The rows are grouped in 4 different ways at once. Each group adds its own fixed numbers to the row, and there is some noise. The rows also spread widely along 14 directions, which tell nothing about the answers.
Some rows, each with its group in each grouping after it:
[-39 -10  -1  -5  30  -6  24  10  -4  -2   5  -1  11  31  -1  23 -29  15
  17 -10  19  20  12 -37  21]
J694 rudu (1) F
[  7  12  -7   7  18  39  26   0   0  39  24  -9  -5  56 -18  30  -1  21
  26 -25 -14  22  -2   2 -27]
J694 nezat (0) V
[ -2  -6 -11   0 -12 -18  -1  13   8  -5  -1 -23  36  11  -2   8  24   5
  17 -16  20   7  36 -23  31]
J782 rudu (0) U
[  3  20   9 -20 -11  -5 -18  24  10  15  15  21  53 -30   4  18   3   1
 -17  19 -24   0  30 -11  29]
J448 Pofuf (1) U
[ -9  18  14  -4  19   8 -18   8 -13   2  23  -5  11 -17   8   0 -27  18
   6 -13 -11  20  30 -19  57]
J782 Fara (2) F
[-12   1  20 -15  17 -17   8   4  -6  18  -6  11  44  32   7  42 -11 -18
  17   0  66   5  27   3 -34]
J448 Pezo (2) V
[ -4  30  11 -36 -18 -13  -7  12   3 -11   4  36   4 -47   6   8  37 -15
  -7  22 -11 -12  25  -2 -19]
J782 piv (0) K
[-12  14  23  -4   1  14 -34  45 -18  -6 -27  -7  -4 -61  19  -3  50 -34
   9   2  14 -20  34 -33  16]
J694 Fara (0) K
[-10  20  14  -2  -7  -1  19  -2 -10   0  10 -18   5  13 -21   2  32  -4
  11 -45 -17 -10  25   1 -12]
J448 Pofuf (2) K
[  3 -22  10 -19  -1 -36  19 -17 -14 -10  24  -3  23  13  44 -37   6 -24
   4 -20  22   3  28   0 -20]
J694 piv (1) U
[-22  14 -17 -49   3 -39  11   5  -1 -14  25  27  13 -28 -17  11  28   1
  12 -13  -4   3  24 -18  17]
J448 nezat (1) K
[-26  -5  18  -2 -40  -2 -25  12  28   7 -43   4  18  41  27  16  29  16
   1  80 -13  -4  24 -14 -20]
J694 Pezo (1) U
[ 12  13  27  -8  21  27   1 -12 -17   7  42   9   3   4  30  -7 -25  -8
  11 -36 -15   8  21   3 -30]
J694 nezat (0) U
[  3   8  -3 -41  13 -15  12  -8 -13  18  44  -4 -21 -12  -5  -3   8   0
  20 -11  -1  18  -8  -1  36]
J694 rudu (1) K
[ 25   2 -18 -10 -19   8  17  21  43  31 -13  -6  24  23  14  38 -24  34
 -11  22  15  -3   4 -24  -2]
J694 rudu (0) V
[-32  23  33 -21   6  -9 -15  16 -22 -13  17  29  31 -30  -4  15  32 -17
  14 -16 -15   5  38  -4  10]
J448 Fara (1) U
[-41  -7  -1  18  20   0  -2   9 -13 -28   5  11  12 -13 -14 -34  25 -23
   9  -9 -39  -4  57 -37  16]
J782 Fara (1) V
[ 12  20  13   2 -18  20  -5 -23   8  -3   7  -2   7  36  28 -13 -12  34
   0  15  -8   9  22  31 -33]
J782 Fara (2) U
[-26  14  53  28  13  27  11  43 -50  -9 -13 -26  41   2  14   3  22  -2
   2 -37  27   8   4  22   4]
J694 Fara (1) K
[ 16  -4 -31  15  25  40   7  -2 -17  -2  35 -14 -11  57  38 -37  19  28
   6  -3   6  29  10  -5 -21]
J694 Pofuf (0) V
[ -7 -10   7  -9  -4   2   7   0   9  17 -21  19 -11  28  34  10  13 -30
  25  39  40  -1  22 -15 -47]
J782 Fara (0) U
[ 15   4  -9   6  18   2  -1 -13  -3   9  23 -30  24  -5 -20 -20  -1 -28
  15 -58   0 -12  47 -14  -3]
J694 Pofuf (0) V
[ -1   0  11 -15 -21 -10  34 -18  27  46  10  25  10  25 -15  20 -29 -27
  -5  24 -36 -11  14  -5 -36]
J448 piv (0) F
[-38  37   4 -13  13  22 -15   1 -17 -54  -5  -6 -31   3  -7 -12  29  39
  11 -23   1  -2  23  -9 -11]
J448 Pofuf (2) V
[-21  20  -5 -39  28 -13  -8  12  -7   3  23  34   4 -53 -29   4  -4 -24
   4  22  14  12  10 -11  19]
J694 piv (0) U
[-31   8  38  -8 -23  13 -18  17  11  -3 -34 -35 -15  47  22  26   4  58
  14  13   1   6   6 -30  31]
J448 Pezo (2) V
[-26  -5   3 -17  27 -11   3   5  -5  40  29  26  29  -1 -36  18   2 -32
  19  21 -23  22  28 -16  23]
J694 nezat (1) V
[-18  25  20  -3  27   6   4   2 -26 -20  26   3  50  -5  -7  -6 -27   7
  -5 -31  22  14  17  27   4]
J448 Pofuf (1) U
[ 14 -24  15 -41   4 -20  14  13 -16  36  28   5 -24   7  56   2  36 -36
  22  -2  19   5  16 -43  22]
J448 rudu (2) V
[ 20  25  17  -9 -19 -12   0 -19  -5  11  29 -15  45   4 -11  -7  10 -10
   2 -25  -4   2  32  44 -11]
J782 Pofuf (2) U
[-28  12  43  -5 -35   3  38 -10   1  11 -22 -39  -1  75 -11  21  19  25
  20 -22  -3  -5 -12  23 -27]
J448 Pofuf (1) V
[-41   7  23  -6  27   1 -16 -17 -18 -14   6 -41   3  29 -15  -6 -13  20
  33 -29  19  26  22  -8  34]
J694 Pofuf (1) V
[-30  29  31  18  10  43  35  35 -21  -7 -15  11   9  24   5  39  -2  23
   1 -23   0   1  -9  11 -46]
J694 Fara (1) F

New rows, each followed by its group in each grouping:
[  1   8  10   7   3  15   7  -9   7   3  20  24  10  -2  10 -18 -24  -6
  -8   8 -38  -4  36  -7 -17]
J782 Fara (2) U
[-21  24  64  -6   3  40 -23   9 -54 -25  20 -10 -29   0  47 -37  44  -1
  12 -17 -27   6   6  15   1]
J448 Pofuf (1) U
[ -5  24  29 -13 -21  -4   4 -22   4 -40 -18  -3   2  -1  22  -9  -3   4
  -6 -21  16 -36  35  18 -62]
J448 rudu (2) K
[  3  12  35 -40   0  -3  -9  15  -8  49  37  19  -8 -14   2  27  14 -15
  11  10 -32   9   4 -17  38]
J448 Pezo (2) V
[-18  26  20 -19 -13 -23   6   3  -6 -25  16   0  29 -28  -4   9  12   7
  -4 -50 -27 -13  43 -10   7]
J694 Fara (2) F
[  6  14   0   6   2  22  40  11 -12  44  15   9   5  34 -21  12  18 -23
  -2  13  -9   1  -7  25 -45]
J694 Pofuf (2) F
[  9  -9 -33 -27  -5 -25  25  18  10  23  25   8  26   6  13  16   5  10
   1  -1  -5  11  14 -27  23]
J694 nezat (1) F
[-15   6  22  -3  -5   9 -18  11   9  42 -18  -6  11  18 -10  29   9  -8
  27  34   0  14  18  -5  13]
J694 Fara (1) U
[-10  25 -22   7   9  -1   7 -32  24 -22   6  -6  29  12 -54 -16 -51  23
  -7 -13   3 -10  25  17 -23]
J448 Pezo (0) K
[-14   1 -44   3   8 -13  -2  12  14   7  -1  -6  17   3 -49   6  19 -13
  16   3   5  -3  33 -35  23]
J448 Pezo (0) F
[ -9  -7  23  -3 -34  15  33  23   7  17 -34  -5 -14  40  45   3   4   5
 -12  37   3 -18 -15 -14 -25]
J448 Pofuf (1) F
[ -1  25 -15  14  34  26  16   2  -1 -12  20  27  23  22  -2  26 -15  20
   2 -39   4  -1  31  -4 -58]
J448 Pezo (2) K
[-13   1  -6  -6 -23 -15 -19 -15  17   6 -40  -5  17   8  -7 -23   7 -27
   5  66  25 -17  35  14 -15]
J448 Fara (1) F
[ -3  18  24 -28  -1 -16   1   7 -18  32  24 -10  21  -8 -42  14  22 -21
  16   1   7  15  -6  27  23]
J694 Pezo (0) V
[ -6  10   9 -18  21  -3 -22  24 -26  13  24   5  13 -49 -14 -14  28 -39
   9   6   5  13  20  -8  36]
J694 piv (0) U
[-43  30  82 -20 -12  16 -11   3 -15  20 -25   0 -13 -11 -24  17  -2 -18
  16  24 -11  -8  -6  25   5]
J448 Fara (1) V
[-26  20  35   3  -4  16 -30  -6 -17  -9  -3 -23  16  41   8  18  27  14
  31  -8   5  18  37   9   4]
J448 rudu (0) F
[ -7  10  16 -17   1 -10  -4 -30   1 -18  38   0  32  34  24   5 -16  34
  12 -26 -15  22  36   7  -9]
J694 rudu (1) U
[-18  17   1  -8  25  14  -8  21  -9 -28  17  46  22 -11  24  11  -3  11
  -6  -1  -6   2  28 -21 -24]
J448 Pezo (1) U
[-33   2  -6 -13   6 -12  25  29 -21 -23  29  21  16  18  18  12  67  15
   7 -29 -29  13  29 -42   6]
J448 Pofuf (1) K
[-16  17  42 -21 -23   5  -4  13  -1   7 -11 -11   4  -5   4   9   1  10
   6   5 -14  -6   0   5  21]
J448 nezat (1) U
[ 12   0  16 -21 -16 -14  13  23  -2  28  17  -9  21  -2  23  13 -10   6
  -6  -8  -6   1  -6 -14  43]
J448 Pezo (1) F
[-25  21  28 -13  29  11 -23 -13 -25  27  36   3  -4  -4 -47  -5  -7 -21
  25  16 -12  28   5  17  37]
J448 Pezo (0) K
[-12  51   1 -10   7  19 -19  -1   3 -22   0  -3  20  -4 -31  24 -30  43
   1 -11  20   5   6  25  -6]
J448 Pezo (0) F
[  2 -23 -10  26  11   3  24  -1   1  25   4 -22  26  60   4 -16 -21   2
   0   8  19   9  15  -8   0]
J448 Pezo (2) K
[-17   0  31 -13 -13 -11  -5  14  13  23 -18 -26  12  -2 -12  24  -7  -9
  18 -11   7  -3  20 -33  39]
J448 piv (0) U
[  8  20  14 -33 -27 -14  19  20  16  39 -17  -6   6 -18  -7  38 -19   7
   5  18  30  -3 -21  13  28]
J782 Fara (1) F
[-27  -1  30  -3 -28   5  28  30  -7   5 -35  21   9  12   3  -6  38 -33
 -11  53   8 -20  -6  14 -43]
J448 nezat (0) U
[ 12   3  27 -30 -19 -11  24 -16   6  14  33  -1  -3  17  36  -4 -30  18
   6 -13  -6  15  -3   1  15]
J782 Fara (0) U
[-54  20 -11  21  42  39   0  34 -51 -26  -8  -5  -6  20 -31  -5  53   8
  21   6  22  25  10   9  -6]
J694 nezat (2) F
[ -6  24  17 -23 -16 -19 -12 -43  13  13  16 -11   8  13 -46 -14 -27   6
  10  27  -7  10   8  46  12]
J782 Pezo (2) U
[-40  26  27   0 -17  -1 -19  24  -2 -20 -42 -27  48   4 -26  15  18  17
   2  13  29  -3  18  18  18]
J448 Pofuf (1) U
[-11  14 -12  13  12  24  -3  29   3 -35 -19   2  42  15  27  21   1  34
  -3 -11  36   3  33 -14 -38]
J694 nezat (0) U
[  7  13  40  10   4  11  -2   2 -27  33   9 -53  27  15  -6  -4 -24  -2
  14 -35  23  14   8  28  46]
J448 Fara (2) F
[-38  12  -5 -19 -12  -8  18  11  -6 -19   0  21 -24   6 -16   0  64   3
  24   8 -20   5   9 -11  -8]
J782 Fara (1) U
[ -7  -8  11 -30  -9 -30  -4 -18  18  38  -4   0  24  16   2  19 -29 -33
  21  27  30   1  29 -11   6]
J448 nezat (0) F
[-23   6  -4   5  -8 -12  15 -10  12  -4  -7   6  39  40 -28  22  25  -5
  14   1   5  -2  41   1 -34]
J448 rudu (0) K
[-28   6 -25 -14  17   9  19  -4  24 -13  10  36 -21   0 -25  -5 -30   9
   2  14 -28  -6  17 -42 -12]
J448 nezat (0) U
[-18  -8  10  10   5   6  27   6 -34 -11  29 -13  -7  35  22 -30  51  -3
  16 -31 -27  15  15 -12   3]
J782 Pofuf (1) K
